The first 10 rows are patterns. Each new row is the sum of 3 different patterns, raised or lowered, with some noise. Before adding, each is slid sideways (what falls off one end comes back at the other) and multiplied by a number that may be negative. Names go in the order of the patterns.
In the rows, zero is written as 128.
Some rows, each with the names of its patterns after it:
[147 151 101 171 141 122  95 127 126  97 148 137  80 133 141 121 136 136
 143 162 141 133 128 123 159 132 144 121 128] | k_135
[111 127 140 107 131 137 163  87 151 117 121  96 107 114 122 115 130 134
 107 111 152 137 118 151 128 142 130 131 146] | k_851
[145 109 111 118 111 129 103 113 136 127 120 126 105 118 131 160 111 143
 131 118 139 122 127 125 106 131 120 118 147] | k_70
[122 138 114 127 141 141 121 118 127 107 117 156 120  69 127 145 159 119
 111 131 126 138 127 129 141 125 150 112 110] | k_795
[164 142 135 163 126 125 100 124 126 145 135 147 126 126 134 144 143 140
  87 132 136 128 120  96 115 113 142 134 109] | k_161
[110 108 140 161 132 161 160 123 121 148 153 127 127 136 120 133 141 132
 113 155 153 147 135 129 129 127  96 152 137] | k_164
[133 152 121 104 127 108 129 117 148 148 114 127 146 156 101 117 129 136
 119 128 113 132 183 111 122 132 107 111 142] | k_318
[151 133 130 154 118 126 138 135 118 131 114 112 128 102 155 113 128 141
 109 104 132 142 112 131 158 148  89 143 135] | k_733
[106 118 166 122 148 116 145 139 126 128 139 110 132 152 125 115 162 110
 131 132 113 126 111 104 115  94 129 128 124] | k_570
[117 133 134 135 113 147 114 129 140 141 114 111 138 135 124 103 133 158
 114 149 114 143 106 123 158 115 118 112 149] | k_730

New rows. What belongs after each?
[139 152 150 121 131 121 131 147 137  99 130 117 149 136  86 106 121 137
 148 123 149 102 143 147 110 121  86 123 126] | k_70 k_161 k_164
[132 154 120 114 120 106 149 131 135 113 120 119 152 151 108 142 167 151
  89 155 153 160 157 125 161 125 131 138 139] | k_70 k_795 k_733
[ 84 153 130 116 130 129 135 105 106 126 127 114 126  75 127 182 121 100
 132 143  89 148 140 153  94 102 142  94 108] | k_135 k_318 k_730
[134 163 152 118 140 141 105  97 135  96 140 145 136 125 141 119 143 122
 106  98 123 121 123  93 113 121  98 119 124] | k_70 k_161 k_570
[119 115 147  95 138 126 156 143 128 141 135 122 150 142 107 161 120 130
 142  87 110 138 132 129 117 170 115 124 139] | k_135 k_851 k_733
[174  91 152 129 134 123 159 137 109 144 134 135 152 153 166 168 130 172
 147 173 183 160 125 128 184 170  87 149 136] | k_135 k_570 k_730
[149  96  97 139 170 135 143 129 147 185 150 155 130 124 165 109  92 115
 122 104 115 166 143 139 137 147 128 122 150] | k_70 k_161 k_164
[ 90 129 111 116 108 103 107 148 122 116 125 103 116 111 125 141 121  95
 109  92 124 112 105 112 109 133 128  96 109] | k_135 k_318 k_730
[127 105 113 128  93  95 148 131  89 113 121 151  95  76 135 135 117 102
 138 141 115 173 125  99 112 139 120 109 114] | k_135 k_795 k_164
[ 95 104 175 128  41 146 144 159  99 131 128 123 137 146 142 140 129 144
 100 105 118 156  91 119 151 116 106 111 132] | k_851 k_795 k_733
[113 149 121 128 170 153 130 155 123 145 132 152 102 151 139 142 134 179
 164 146 117 164 136 101 131 171 100 101 157] | k_135 k_318 k_570
[136 135 111 128 171 121 139 120 121 154 151 102 157 139 117 112 135 124
 101 141 124  98 128 123 106 135 161 144 173] | k_135 k_70 k_164
[116 121 163 145 128 152 104 115 174 122 124 116 132 152 121 108 126 139
 131 128 115 143 113 154 150  99 114 207  92] | k_135 k_795 k_570
[149 116 108 149 160 124 116 175 155 129 139 152 169 120 110 155 109 122
 130  95 136 133 163  95 159  98 115 100  89] | k_851 k_570 k_730
[101 130  81 111 189  82 109  86 152 114 101 126 156  78 133 128 151 152
 155 138 120 114 183 122  85 154 171 106 128] | k_135 k_733 k_730
[146 160 104 155 153 117 137 165 117 109 129 116 127 128 124 111 122 134
 151 113 118  97 125 138 108 117 129  78 117] | k_135 k_161 k_730
[166 173 136 155 187 170 116 177 176 181 136 198 154 162 184 196 165 194
 170 187 170 153 189 200 152 180 184 164 169] | k_851 k_795 k_570
[150 169 173 196 136 140 145 119 136 173 182 128 129 159 183 126 204 187
 136 108 156 161 158 155 153 114 157 188 157] | k_135 k_161 k_164
[132 136 143  90 144 144 127 130 104 122 140 141 154 110 149 147 147 141
 128 133  97 114 120 133 123 147 124 114 131] | k_135 k_161 k_570
[117 106 126 107 101 118 101 117 113 111  97 120 133 119 104 106 126 128
  92  90 113 131 102 126 160  92 105 104 141] | k_164 k_318 k_730
[178 144 141 160 165 148 182 195 155 194 153 165 199 175 161 132 186 201
 155 171 173 185 168 190  95 206 160 147 155] | k_135 k_851 k_318
[138 135 128  69 128 106 108  82  74 115 148  98 113 121  79  84 123 135
 118 122  86 129 117 116 139 118 116 110  99] | k_851 k_164 k_318
[111  97 166 115 113 146 165 113 126 154 109 114 166 136 139 140 120 127
 108  79 143 148 108 127 120 145 131 155 149] | k_135 k_70 k_164
[148  72 131  93 128 168 111 137 173 132 101 139 167 155  87 146 113 147
 148 139 111 163 150 140 112 110 121  84  88] | k_135 k_164 k_733
[169 145 138 145 144 158 164 134 143 170 129 120 148 127 138 156 147 136
 137 151 168 132 127 168 178 172 166 151 160] | k_135 k_70 k_161
[108 132 122 111 136 115 150 130 140 112 129 144 148 158 104 133 143  82
 108 112  90 123 144 160 108 129 105 116 103] | k_70 k_795 k_161
[148 122 156 160 148 121 153 182 135 172 172 158 139 169 178 146 150 163
 141 150 140 171 123 172 181 185 158 147 151] | k_851 k_70 k_164
[111  99  97  67 104 111  89  46 117  82  72  59 109 116  76 130 122  67
  79 151  99  67  56 105  88  96  94  72  68] | k_795 k_164 k_730
[162 136 109 191 165 154 181 141 132 179 162 198 145 164 187 117 136 163
 189 169 177 131 173 171 112 170 152 163 189] | k_70 k_795 k_733
[ 94 111 110 134  78  95 105  99 108  76 120  82 123  78  79 111  96  94
 130  91  92 116  98 100 108 113 130  82  94] | k_318 k_733 k_730
[161 130 162 159 136 170 194 146 113 160 159 176 138 148 161 155 155 161
 145 161 166 216 133 167 169 170 163 147 172] | k_70 k_795 k_164
[ 96  99 113 114 135 134 129  93 104 123 135 127 132  92  97 119 119 137
  73  83 105  99  93 101 164 111 106 163 121] | k_161 k_164 k_733
[154 146 145 125 144 150 138 146 143 146 156 133 146 152 134 139 154 143
 166 132 135 124 179 134 120 161 132 105 153] | k_135 k_318 k_733
[ 84 135 124 129 139 108  84 175 121 115 128 184 114 145 197  87 139 170
 100 118 106 131 125 101  89 109 163 148 179] | k_135 k_70 k_570
[168 157  72 135 148 164 124 144 126 144 118 138 115 154 154 138 117 121
 152 152  95 151 138 148 103 159 151  97 144] | k_70 k_795 k_730
[108 128 162 165 151 151 159 170 126 148 151 120 130 112  93 123 124 135
 116 148 153 141 133 125 112 112 116 121 121] | k_135 k_161 k_164
[133 140 145 103  84 114 131  80  89 135 116 109 110 156 130 125  86  75
 100 110 119 131 109  86 106 136 115 135 114] | k_161 k_164 k_318
[146  72 122 114  76  98 106 113  83  75  95  98  86  80 135  60  94  87
  91  87  57  99 105 106  91 112  54  93  98] | k_70 k_733 k_730
[162 105 154 155 131 132 138 130  93 141 135 101 147 138 118 150 136 192
 166 153 148 144 158 183 148 147 140 155 124] | k_135 k_161 k_570
[140 132 132 116 121 155 166 123 131 128 158 139 127 118 135 151  98 124
 127 129 149 146 179 134 157 124 124 138 151] | k_161 k_733 k_570
[139 130 129 139 144 119 109 132 141 112 130 103 130 112 129 141 140 133
 110 187 124 135 104 140 115 155 117 148 141] | k_795 k_161 k_730
[139  91 153 123 137 136 141 171 126 132 165 128 136 160 127 116 136 109
 129 112 149 150  84 144 140 164 118 122 116] | k_135 k_795 k_730
[125 129 137 143 109 113 130 189 135 156 138 162 140 175 167 109 144 182
 117 112 129 112 102 133 194 144 139  83 136] | k_161 k_733 k_730
[136 148 160 139 134 153 136 157 191 146 143 170 176 131 139 119 173 143
 128 159 132 148 145 135 155 129 186 160 181] | k_70 k_795 k_318
[107 147 137 153  93 158 127 101 107 105 109 129 132 112 136 105  99 145
 134 122 152 126 144 143 120 127 125 134 140] | k_851 k_70 k_730
[143 148 145 134 128 138 140 173 137 169 140 129 142 117 138 147 125 127
 138 137 157 151 136 129 138 130 125 124 124] | k_70 k_164 k_318
[123 131 152 163 151 164 124 126 170 105 110 124  98 141 142 160 133 142
 111 122 124 148 137 147 127 116 139 170 129] | k_70 k_795 k_161
[123 150 128 147 143 145 115 152 216 157 115 154 109 156 154 148 187 123
 122 151 134 149 131 151 154 119 113 192 168] | k_70 k_318 k_733
[140 160 140 172 133 167 123 140 185 117 126 180  92 145 148 152 105 152
  94 109  72 109 126 117  97 133 179 110 140] | k_851 k_70 k_570
[113 134 151 122 115 124 142 149 138 127 184 126 138 180 132 121 132 113
 139 169 122 147 122 111 123 131 149 155  94] | k_161 k_318 k_570
[133 112 115 111  99 111 104  62 100 119 151  94  91  94  95 155  89 120
 124 128 130 105  86 114 112 145 119 135 118] | k_70 k_795 k_570
[122  98 146 142  69 123  91 131 122 113 161  93 109 133 133 110  85 128
 117  99 100 171 154 138 141 147  90 115 186] | k_135 k_851 k_733
[ 90  58  83  78 128   4 108  88 107  55  73 103  78  67  98  96  62  74
 111  98  63  74  65  99  99  93  88  69  78] | k_135 k_851 k_318
[182 167 155 177 177 134 121 129 159 132 178 153 136 154 135 158 163 129
 107 125 134 128 153 115 135 182 149 191 133] | k_70 k_161 k_570
[117 148 160 104  99 111 122 124 115 121 132 138 110 123 122 124 140 147
 123 151 142 121 120 125 122 129  75 132 124] | k_70 k_318 k_570
[147 100 142 155 152 168 176 148 169 142 132 156 134 150 140 174 145 146
 145 164 132 207 144 123 143 147 151 136 173] | k_135 k_70 k_318
[138 125 165 131 115 152 136 115 149 130 126 120 104 150 168 107 179 118
 142 101  87 122 141 122 115 165 125 143 153] | k_851 k_70 k_318
[103 127  79 128 130 135 133 117 119 142 131 113 124 156 133  87 123 103
 138 117 109 132 121 118 134 120 101 115 115] | k_795 k_733 k_570
[166 184 182 148 150 151 155 161 152 172 190 170 176 161 176 165 150 146
 156 178 184 164 173 140 193 213 164 177 141] | k_795 k_164 k_733
[103  93 122  79 112  99  92  99 104  96 132 112  68  86  99  91 121  82
  75 115  95  95 102  83 119 101 151  73 116] | k_70 k_318 k_730
[ 82 117 120  91 115 146  67 158 136 150 140 148 144 159 135 130 129 135
 143 117 136 120 113 128 144  91 143 135 104] | k_135 k_851 k_570
[ 91 124  89  89 100  98 116 138 167 110 108 123 105  80 118 159 103  95
 100 149 139 128 142 127 142 184 133 140 151] | k_135 k_161 k_318
[149 165 168 141 152 140 140  97 167 140 129 127 160 158 131 174 173 136
 125 142 174 131 145 138 126 130 141 160 122] | k_161 k_164 k_730
[120 115 169 140 115 139 139 116 139 102 114 130  98 173 122 119 132 119
  95 107 174  95 141 159 168 124 148 143 156] | k_851 k_70 k_733
[114 119 120 127 125 127 127 130 114 133 149 130  94 156 121 147 125 149
 158 131 134 115 122 119 123 147 111 124 137] | k_851 k_161 k_733
[113 136 128 154 109 131 123 118 106 140 148 105 148 164 155  82 143 131
 165 126 112 149 138 145 129 122 130 142 116] | k_795 k_733 k_730
[ 61 113 118 137  97 110 126 123  72 118 118 111 107 104  98 103  76 153
  84 108 137  82  74 107 119  81  94 146 121] | k_135 k_733 k_730
[ 79 101 120 113 140 104 134 119 107 111 106 140 109 117  92 153 147 119
 134 109 126 137 106  83 163 132 101 150 133] | k_70 k_318 k_733
[144 129 116 117 151 127 117 125 145 114 116 133 160  99 152 148 119  97
 146 117 124 122 118 121 106 107 125  98 129] | k_851 k_164 k_570
[158 160 142 139 143 155 151 138 144 142 155 153 171 158 141 136 168 147
 129 158 154 134 136 144 148 137 149 156 185] | k_135 k_70 k_161
[139 133 128 148 137 112 135 107 137  92 115 136 123 149 157 108 104 132
 135 128 150 134 133 106 135 118 123 121 125] | k_851 k_164 k_733
[148 154 166 122 164 130 150 132 177 123 153 143 153 165 103 134 148 140
 128 148 139 168 153 144 142 111 133 162  91] | k_851 k_70 k_570
